The rows are grouped in 4 different ways at once. Each group adds its own fixed numbers to the row, and there is some noise. The rows also spread widely along 12 directions, which tell nothing about the answers.
(in the rows, 100 means zero)
Known rows, each followed by its group in each grouping:
89 130 103 119 83 117 107 81 106 127 74 95 88 96 104 103 78 79 101 126 88 100 114 120 86 112 106 105 98 122 81 101 122 96 106 101 106 83 96 117 108 -> fep K_108 ruda K_293
108 97 81 98 93 95 107 100 108 94 107 94 95 88 106 99 117 106 102 92 116 92 97 77 108 89 100 95 93 96 94 88 96 105 95 98 101 106 98 92 96 -> kap K_946 dulet K_839
126 120 87 124 82 100 112 84 121 107 88 109 88 70 102 68 94 82 76 87 93 95 87 103 101 79 108 106 82 115 76 122 109 103 100 95 96 114 111 82 99 -> veku K_108 ruda K_293
103 112 100 112 104 108 92 96 107 100 81 113 83 112 96 105 94 90 112 105 109 93 112 103 85 117 93 113 111 106 101 113 119 89 103 113 87 99 97 106 103 -> ked K_40 vanuz K_526
121 114 92 116 103 90 107 84 98 97 94 118 96 76 93 85 104 92 95 91 106 85 92 103 97 81 105 103 105 108 106 118 100 94 101 88 88 100 107 95 116 -> kap K_796 Vilu K_526
95 95 84 106 99 93 80 109 115 90 94 89 74 103 106 91 91 93 92 106 124 89 89 93 104 101 102 112 97 94 71 96 88 113 90 96 95 102 96 87 83 -> runer K_463 Vilu K_839
90 96 73 77 101 105 114 94 83 111 102 106 88 106 108 120 117 111 109 92 150 65 102 88 103 99 75 89 112 73 100 70 99 114 94 85 112 110 83 97 71 -> mol K_796 vanuz K_513
96 107 101 134 113 94 79 97 106 80 81 95 67 102 115 86 85 75 105 96 120 75 96 114 80 107 101 100 116 108 119 122 79 82 80 108 88 92 94 124 134 -> runer K_946 mok K_513
93 120 98 117 93 84 100 111 60 128 96 104 56 86 119 94 68 99 108 101 102 101 86 127 70 61 93 125 115 124 85 112 97 85 94 59 119 77 103 117 114 -> mol K_40 dulet K_526
99 104 97 107 94 84 110 90 104 98 100 103 107 91 94 106 102 109 105 103 93 110 96 112 101 83 102 108 98 103 92 105 95 71 116 90 98 81 101 92 83 -> fep K_463 mok K_513
99 106 89 78 104 102 86 99 82 91 106 91 105 83 97 99 87 80 113 124 112 82 106 79 107 120 118 103 109 64 93 107 94 116 94 88 97 105 78 104 88 -> ked K_108 mok K_526
100 109 96 121 90 110 121 72 128 108 82 96 104 99 104 114 112 93 110 90 99 95 111 118 88 79 92 88 91 129 117 96 103 79 114 115 98 91 88 110 114 -> veku K_463 vanuz K_513
119 102 94 83 96 90 99 105 100 89 121 83 120 77 81 110 111 118 128 76 99 109 96 64 110 79 117 93 96 82 100 109 97 94 96 104 118 107 102 88 82 -> runer K_108 mok K_513
100 97 87 105 94 117 94 98 133 71 86 93 103 115 90 104 117 92 90 94 128 92 112 76 114 131 93 112 91 92 94 102 116 98 110 129 76 113 102 88 68 -> mol K_946 vanuz K_839
111 89 81 95 98 85 121 94 116 104 101 109 108 92 116 94 119 111 110 102 104 94 96 105 106 91 95 92 102 88 94 88 91 94 104 96 107 98 87 85 94 -> veku K_946 mok K_293
96 95 95 128 90 103 103 96 126 107 90 88 75 113 127 89 104 92 95 104 103 87 99 106 94 98 109 91 98 111 98 96 85 91 94 125 101 89 111 113 112 -> runer K_946 ruda K_513
104 95 73 113 114 92 101 88 86 68 97 112 88 85 94 88 114 94 68 83 147 74 83 83 117 83 99 98 95 89 112 101 80 96 111 76 78 104 111 93 70 -> fep K_40 dulet K_526
110 97 74 97 92 108 114 77 101 90 101 92 106 84 93 109 127 110 83 69 136 81 90 64 124 67 101 80 75 96 108 87 92 112 109 95 101 121 100 92 71 -> fep K_108 vanuz K_526
91 94 86 70 112 84 91 103 81 105 102 96 96 98 98 110 79 91 142 110 130 68 101 110 91 106 81 112 116 67 96 92 94 102 78 72 107 109 60 91 96 -> runer K_796 vanuz K_513
100 108 92 120 115 111 93 76 107 75 82 102 97 95 95 83 87 57 90 117 116 71 107 108 98 123 108 103 106 94 125 120 92 87 104 100 66 99 88 112 110 -> ked K_40 ruda K_526
101 94 84 95 94 104 113 92 101 107 102 103 103 104 104 108 118 107 101 108 114 92 108 94 108 99 98 100 104 87 97 89 98 97 115 100 98 92 99 94 83 -> ked K_796 vanuz K_526
103 114 94 105 98 102 114 90 91 117 100 94 93 88 106 97 94 91 107 104 102 89 101 105 92 90 107 100 108 97 102 105 97 85 98 96 104 94 106 107 97 -> runer K_463 ruda K_513
91 82 94 101 98 72 90 121 94 96 117 84 98 98 108 97 92 112 114 104 90 122 92 109 95 81 106 120 100 93 94 107 75 65 110 84 103 67 102 95 92 -> ked K_796 vanuz K_513
98 109 91 75 65 112 109 118 104 141 109 85 103 116 102 117 91 120 131 115 86 126 114 91 100 109 97 137 96 86 51 105 141 90 107 117 111 98 110 76 49 -> runer K_796 dulet K_839
104 114 98 125 89 107 116 92 98 114 89 111 76 110 110 120 126 135 107 69 114 107 99 101 84 71 80 96 102 135 110 98 110 74 111 116 111 90 119 112 105 -> veku K_946 mok K_526
102 108 92 97 91 96 99 95 107 105 97 96 93 93 103 102 99 93 112 97 114 86 97 92 97 93 100 98 100 94 90 102 100 107 93 98 109 112 83 101 94 -> mol K_463 mok K_513
94 90 96 121 104 87 78 98 115 80 91 90 79 98 104 81 91 80 96 113 108 90 95 101 100 105 119 107 93 102 97 111 75 103 93 100 90 94 94 110 119 -> fep K_796 ruda K_526
103 101 83 92 85 106 107 95 117 89 104 78 116 88 95 98 99 89 103 103 102 102 107 86 111 95 105 109 85 94 89 102 107 96 106 100 94 105 89 90 83 -> mol K_946 dulet K_839
127 108 96 131 92 94 125 79 114 120 92 130 71 84 122 85 130 99 88 90 103 74 99 97 95 74 113 67 113 112 95 94 98 120 92 109 112 112 118 108 129 -> fep K_40 dulet K_526
105 88 93 127 111 85 89 101 106 75 96 100 86 104 116 87 107 91 100 100 109 97 88 105 102 99 108 114 103 99 122 122 72 73 105 109 75 86 106 103 109 -> kap K_463 mok K_526
107 113 90 98 66 109 99 104 119 125 97 81 85 89 114 90 78 82 109 106 89 99 103 96 95 87 105 120 86 108 64 112 120 112 88 101 109 119 90 92 96 -> mol K_40 dulet K_839
96 102 91 111 99 96 90 85 112 66 91 84 111 89 88 89 83 71 89 114 104 97 101 99 112 105 115 119 83 97 103 122 89 77 114 94 68 93 91 98 92 -> fep K_946 dulet K_526
89 101 87 114 114 111 112 88 81 93 92 102 93 101 114 100 105 86 91 115 116 84 103 112 96 97 102 103 111 98 125 102 79 78 117 96 85 71 106 114 94 -> veku K_40 Vilu K_526
97 121 93 106 84 116 138 77 83 138 97 104 101 84 131 91 94 71 80 150 76 90 111 124 97 95 121 108 112 93 99 108 96 84 122 98 90 65 113 114 98 -> kap K_463 Vilu K_526
103 106 90 92 94 94 106 95 103 119 95 115 94 104 99 108 103 102 127 122 104 86 110 105 96 109 96 110 110 91 78 93 119 110 97 97 101 102 83 90 103 -> kap K_796 dulet K_526
80 126 91 98 88 124 117 87 81 124 89 99 99 95 105 118 87 76 99 143 99 95 122 116 92 113 105 115 105 103 88 98 115 91 120 93 99 75 91 116 82 -> veku K_40 dulet K_526
110 99 92 105 84 78 77 103 119 104 106 77 79 68 108 92 95 97 109 99 110 81 91 73 96 69 128 74 85 112 70 85 70 144 66 89 135 121 71 114 138 -> runer K_946 mok K_526

New rows. What belongs after each?
106 101 92 131 106 79 73 113 98 88 89 101 48 104 104 84 93 110 99 68 135 89 75 95 87 80 90 113 100 123 95 110 86 96 80 94 101 109 111 103 115 -> runer K_946 ruda K_526
123 124 98 116 93 91 126 84 86 129 96 124 81 80 105 109 122 124 114 76 108 91 96 104 81 61 88 85 114 127 109 101 112 96 96 93 121 97 112 109 127 -> kap K_796 mok K_526
113 87 86 117 119 87 82 97 100 71 88 111 73 115 105 94 117 107 119 68 149 71 82 93 97 96 80 103 109 95 133 114 85 93 84 106 79 121 94 95 116 -> kap K_796 mok K_526
108 106 97 117 97 119 116 89 109 112 93 116 86 114 120 94 121 95 98 110 102 87 113 95 100 122 111 94 117 92 108 103 110 95 108 134 91 96 119 110 96 -> ked K_40 ruda K_526
117 123 101 127 101 103 73 117 91 91 87 102 60 105 85 94 92 116 117 50 120 113 84 85 80 89 82 128 99 129 105 134 127 77 86 111 93 111 130 97 102 -> kap K_108 ruda K_839
101 127 104 118 77 101 88 113 77 127 101 83 67 76 112 98 78 88 103 114 84 113 98 92 82 76 131 110 100 124 79 114 96 105 90 91 123 79 109 131 126 -> kap K_108 dulet K_526
94 88 86 88 109 82 102 101 85 96 105 104 96 109 93 115 110 134 122 88 119 106 90 97 103 86 82 115 101 96 99 85 98 78 111 84 104 89 102 85 77 -> fep K_946 ruda K_526
113 130 100 125 86 104 101 85 108 102 85 100 82 84 94 100 95 94 96 74 114 90 94 97 88 76 98 95 96 123 97 117 115 98 94 104 106 110 104 108 105 -> mol K_108 mok K_513
95 83 89 89 114 83 97 105 94 91 101 114 94 104 119 95 98 90 111 130 115 80 101 110 100 119 102 111 125 68 96 98 82 103 99 90 96 88 82 95 95 -> mol K_40 mok K_526
103 88 81 81 108 86 97 100 77 88 112 102 101 82 101 97 101 100 99 103 124 83 90 85 113 91 105 108 100 68 91 98 81 110 102 74 98 104 91 85 77 -> fep K_108 vanuz K_526
98 96 92 82 81 96 89 101 104 104 107 82 105 92 93 106 96 106 114 114 98 104 102 78 109 100 116 110 86 85 73 103 104 110 101 101 107 107 87 89 79 -> fep K_796 mok K_526
115 104 88 99 104 98 105 97 94 104 97 107 77 93 113 91 106 100 116 82 123 75 94 98 92 92 88 97 116 94 101 101 106 110 82 96 111 117 100 99 112 -> mol K_108 ruda K_839
102 102 80 92 75 99 120 85 119 115 103 88 109 85 103 111 111 103 109 99 99 94 103 95 106 69 106 85 80 103 77 78 101 111 104 94 118 105 82 88 86 -> veku K_108 dulet K_513
107 100 88 106 86 98 104 101 112 97 105 82 101 84 110 92 103 91 101 104 94 103 96 89 106 87 117 104 88 99 91 106 93 96 103 101 97 93 103 95 102 -> kap K_108 dulet K_839
107 96 82 97 124 77 122 84 91 81 102 124 110 77 113 87 107 86 93 121 116 69 102 120 99 111 90 94 132 74 108 92 79 88 107 68 87 81 85 92 105 -> ked K_946 mok K_839
93 88 87 85 95 100 101 110 92 112 104 93 85 108 129 96 100 95 121 109 113 81 101 100 94 106 93 111 106 75 96 97 90 96 89 103 100 103 86 100 93 -> veku K_946 vanuz K_513
101 115 92 115 84 118 110 76 116 116 77 105 85 114 107 111 108 96 101 102 124 78 108 105 96 103 86 97 100 111 97 99 119 102 102 121 96 111 98 101 95 -> runer K_796 mok K_526
92 98 101 110 104 93 88 97 109 88 91 97 98 99 86 102 90 93 106 117 97 106 103 107 98 106 110 113 95 108 93 105 100 85 112 95 91 84 94 102 98 -> fep K_40 ruda K_526
85 92 76 71 108 96 95 105 86 84 106 78 110 92 86 113 95 104 115 103 133 92 101 84 106 101 84 112 95 86 97 80 95 99 99 72 106 98 75 92 72 -> mol K_946 ruda K_839
93 111 84 93 86 104 106 98 94 118 96 90 90 89 105 107 94 99 105 103 115 94 103 106 90 85 87 111 95 110 79 90 105 105 101 80 111 95 84 96 91 -> veku K_796 vanuz K_839
103 93 76 106 107 100 111 80 99 76 90 93 100 104 110 94 106 95 101 69 135 79 81 113 107 79 76 108 91 93 133 117 86 66 109 95 71 107 93 82 78 -> veku K_108 mok K_513
103 112 103 98 98 105 89 91 123 93 86 92 110 101 93 103 88 82 131 115 96 94 119 99 95 129 107 97 107 90 99 110 117 99 92 117 94 104 74 105 110 -> ked K_108 mok K_293
87 115 99 101 86 109 97 95 94 116 93 83 93 94 107 112 91 86 118 124 98 96 115 100 86 102 112 101 100 108 95 102 97 104 99 103 111 88 81 122 116 -> veku K_796 mok K_526
88 94 91 95 106 94 95 109 90 109 92 113 75 119 108 121 110 123 120 103 131 90 106 102 84 109 74 103 120 100 83 71 110 101 92 92 112 90 90 102 96 -> fep K_946 vanuz K_839
118 103 100 97 124 93 116 72 117 72 96 117 136 86 76 100 114 85 126 114 94 83 124 104 103 126 105 85 119 86 128 109 108 80 110 109 81 97 84 98 124 -> ked K_946 ruda K_526
98 113 90 111 103 101 89 91 91 95 84 99 77 102 94 108 87 90 109 93 132 78 96 103 93 97 93 105 105 105 100 105 104 103 88 93 96 106 89 106 103 -> runer K_108 dulet K_526
115 113 91 92 121 98 128 71 100 94 96 143 121 90 73 118 127 112 117 90 119 77 112 105 96 97 82 76 128 91 117 86 122 85 113 93 98 95 94 90 88 -> ked K_40 Vilu K_513
104 110 94 89 71 111 98 109 97 117 106 59 111 87 114 86 68 85 127 108 67 125 101 98 97 93 111 135 82 96 90 140 111 68 102 106 95 102 93 97 87 -> veku K_946 mok K_293
99 95 90 101 84 92 116 98 114 97 111 92 120 92 99 109 121 111 94 116 90 116 108 89 115 92 120 102 92 94 89 96 90 90 126 106 106 78 106 93 77 -> mol K_796 mok K_526
113 96 82 73 88 87 114 106 78 115 125 103 102 77 103 98 111 117 103 88 110 94 90 73 111 75 103 102 101 74 75 91 97 105 97 78 116 110 107 83 66 -> fep K_946 vanuz K_513
82 103 86 76 108 103 99 100 66 112 102 101 89 94 120 105 90 81 114 142 123 68 111 99 92 122 102 103 122 69 90 86 85 119 89 81 109 93 68 116 100 -> veku K_946 mok K_526
120 92 103 108 110 76 105 95 126 100 102 120 98 86 103 102 117 101 138 106 92 81 111 103 89 94 115 71 123 101 101 88 93 116 81 106 123 102 82 106 151 -> runer K_40 dulet K_526
103 116 97 132 90 116 99 98 104 89 93 95 90 93 97 97 110 87 78 99 98 109 104 87 101 99 124 109 90 114 103 121 100 82 121 120 85 86 128 113 86 -> veku K_40 dulet K_526
98 94 86 103 96 96 107 105 73 122 114 85 68 88 138 99 106 100 98 101 122 76 93 88 95 71 110 84 109 94 103 81 63 112 82 87 125 91 102 127 118 -> runer K_946 vanuz K_526
104 102 97 99 123 100 116 72 98 75 93 101 125 71 98 99 104 60 115 123 102 70 123 113 96 110 112 87 113 92 142 111 80 87 105 96 83 87 71 120 140 -> veku K_946 vanuz K_526
104 107 86 123 103 117 90 79 92 75 82 83 77 104 105 90 93 85 95 62 140 77 81 91 102 85 82 111 86 110 142 136 95 71 97 110 66 123 106 107 95 -> fep K_946 mok K_526
121 106 93 86 111 98 104 81 109 95 99 99 110 74 90 101 101 80 139 89 108 65 108 91 93 84 108 75 108 96 125 106 101 119 76 95 112 127 64 110 143 -> mol K_40 Vilu K_526
117 117 104 124 98 98 99 86 121 96 85 117 95 85 90 85 94 76 101 109 88 93 102 108 89 104 110 110 99 118 98 123 111 91 101 108 84 102 102 100 122 -> kap K_40 ruda K_526
88 98 79 68 100 113 107 98 60 122 109 88 90 104 118 113 91 95 122 110 129 77 102 89 101 100 88 110 111 67 104 89 95 104 96 80 102 102 78 106 76 -> ked K_463 vanuz K_526
96 105 98 126 82 102 107 95 99 115 98 87 73 93 130 88 98 87 92 107 92 96 97 104 95 80 122 93 98 106 93 105 85 95 97 105 108 81 117 121 111 -> fep K_108 dulet K_513
90 115 94 101 82 136 99 101 91 122 94 78 77 109 115 111 101 85 112 100 116 88 114 76 90 109 107 98 97 98 102 101 104 105 91 127 106 107 99 129 94 -> veku K_463 vanuz K_513
117 97 87 106 103 96 113 80 105 84 104 94 111 83 110 89 109 86 103 93 106 82 97 92 109 86 107 89 101 89 130 117 83 84 104 101 84 106 95 100 110 -> ked K_946 mok K_526
100 102 92 119 80 98 91 99 134 96 92 80 84 99 107 91 94 85 107 92 102 92 98 99 98 88 110 99 83 112 90 108 96 102 91 112 101 111 91 102 110 -> mol K_796 dulet K_513
109 99 93 88 118 75 98 110 70 88 112 120 101 83 87 110 111 121 120 94 112 104 95 94 92 85 99 106 121 91 101 99 89 88 103 74 112 86 97 94 92 -> veku K_40 mok K_526
117 114 99 99 104 93 88 105 110 96 94 104 79 88 93 94 100 97 126 82 115 82 106 84 85 106 95 98 112 105 91 105 117 117 71 102 113 124 89 104 129 -> mol K_946 ruda K_839
105 103 100 112 106 74 88 112 91 85 107 97 89 71 98 88 89 90 102 97 99 97 90 97 91 80 117 101 112 100 99 114 75 91 93 77 112 84 96 111 114 -> mol K_40 mok K_513
105 104 98 130 82 99 106 116 97 112 110 94 72 97 126 94 119 113 79 96 94 116 98 83 101 78 130 99 102 111 86 103 86 99 109 116 120 75 140 118 99 -> mol K_108 dulet K_526
118 94 100 126 91 98 93 94 161 79 79 107 99 108 114 73 107 77 102 109 84 99 106 111 105 132 115 111 96 94 90 129 108 94 102 144 73 110 99 81 107 -> veku K_108 mok K_293
96 98 83 104 87 98 109 91 86 126 97 106 69 98 128 95 103 99 87 110 124 73 93 105 99 83 95 99 103 95 83 87 87 116 96 84 109 101 98 101 95 -> fep K_796 vanuz K_526
99 127 92 82 82 94 104 104 82 130 103 101 105 73 75 129 93 120 112 102 105 115 103 85 94 80 96 107 95 113 58 76 127 110 105 68 134 89 89 95 78 -> kap K_108 vanuz K_293
118 99 86 112 101 105 107 83 112 83 91 97 100 87 103 80 106 81 88 83 118 81 98 89 112 101 99 97 93 90 116 119 97 87 100 107 77 117 104 95 93 -> fep K_946 vanuz K_293
117 91 81 99 88 102 128 79 83 111 118 75 100 71 134 95 119 105 104 73 109 81 81 81 113 39 117 70 88 95 136 101 65 96 94 93 115 107 107 112 115 -> fep K_108 mok K_526
105 105 95 89 91 98 105 97 99 112 103 94 103 86 86 120 103 118 123 88 102 110 104 93 92 78 91 103 97 113 91 93 116 90 104 88 116 97 93 96 91 -> fep K_40 vanuz K_839
95 109 90 132 81 123 89 91 105 104 79 71 65 114 119 100 88 91 105 72 119 97 86 101 85 72 88 118 74 136 120 129 97 73 99 119 86 110 101 114 103 -> veku K_40 mok K_526
87 119 88 95 95 98 106 101 67 121 101 90 88 78 107 100 74 82 104 131 98 99 99 116 87 92 100 126 107 103 83 100 95 87 105 65 103 70 93 108 98 -> kap K_463 ruda K_839
91 96 76 87 94 99 95 105 73 110 112 77 82 86 117 102 90 89 104 114 122 78 94 79 105 81 116 97 98 81 91 88 74 118 87 76 116 101 87 112 92 -> runer K_40 dulet K_526
105 114 98 119 100 106 86 104 113 94 81 109 89 112 94 96 95 97 100 100 105 109 101 102 95 119 98 123 102 104 92 121 125 81 104 117 82 92 113 92 85 -> kap K_108 Vilu K_293
110 107 97 96 75 102 104 108 115 128 107 83 94 84 111 98 97 98 114 102 87 111 108 82 99 87 116 100 94 102 74 98 108 113 93 105 126 108 92 106 101 -> mol K_463 vanuz K_293
98 112 101 97 107 108 112 74 107 107 84 116 106 104 94 111 101 90 124 120 106 79 120 118 91 124 94 96 117 93 104 96 120 94 103 110 96 94 87 104 105 -> fep K_108 ruda K_513
104 97 104 115 116 78 93 98 118 91 86 137 92 95 92 103 109 93 106 128 107 86 110 115 86 120 105 99 120 106 83 86 97 108 103 92 98 82 83 101 123 -> kap K_40 vanuz K_526
89 97 82 99 96 96 99 84 92 101 97 86 89 85 111 96 91 77 101 120 119 73 100 101 103 91 113 94 96 89 98 94 79 115 92 78 101 100 78 112 110 -> fep K_796 dulet K_526
102 100 90 100 98 92 127 79 107 128 86 117 98 100 116 95 92 97 119 113 95 90 101 136 92 96 81 107 110 98 91 96 114 84 104 90 98 94 88 87 100 -> fep K_463 ruda K_293
103 116 100 118 86 97 101 84 124 95 89 86 106 79 90 97 89 84 94 103 88 102 104 104 96 75 117 98 85 131 94 111 97 93 107 96 104 90 89 109 121 -> mol K_946 Vilu K_526
111 108 99 117 100 82 104 98 106 92 99 111 104 85 78 113 117 121 102 89 101 117 100 96 96 78 104 104 96 122 97 100 102 82 117 94 104 80 110 94 102 -> kap K_796 vanuz K_526
87 103 99 131 119 93 77 118 92 75 86 108 67 109 94 108 118 113 90 87 141 102 102 87 89 115 99 96 112 115 106 86 84 95 101 100 103 74 116 122 99 -> veku K_796 vanuz K_293
115 111 87 91 105 109 85 98 99 93 87 102 80 100 102 83 80 76 120 84 128 69 97 95 93 119 81 121 111 78 98 129 122 105 78 99 78 136 84 85 97 -> ked K_108 vanuz K_839
94 118 85 75 75 105 112 104 74 142 112 78 93 76 117 100 75 90 116 124 91 97 104 103 89 78 104 114 105 93 69 98 107 111 91 70 129 91 88 104 93 -> mol K_796 Vilu K_839
98 99 91 103 105 96 123 95 72 104 117 89 110 70 102 121 121 110 99 103 100 104 104 91 100 60 118 80 100 113 120 81 67 85 118 78 124 61 103 125 105 -> veku K_40 vanuz K_526
87 116 96 113 110 117 92 103 93 80 87 90 93 105 77 126 104 107 102 91 126 107 110 88 93 103 95 104 102 121 114 94 110 81 113 101 101 77 108 119 85 -> mol K_40 Vilu K_839
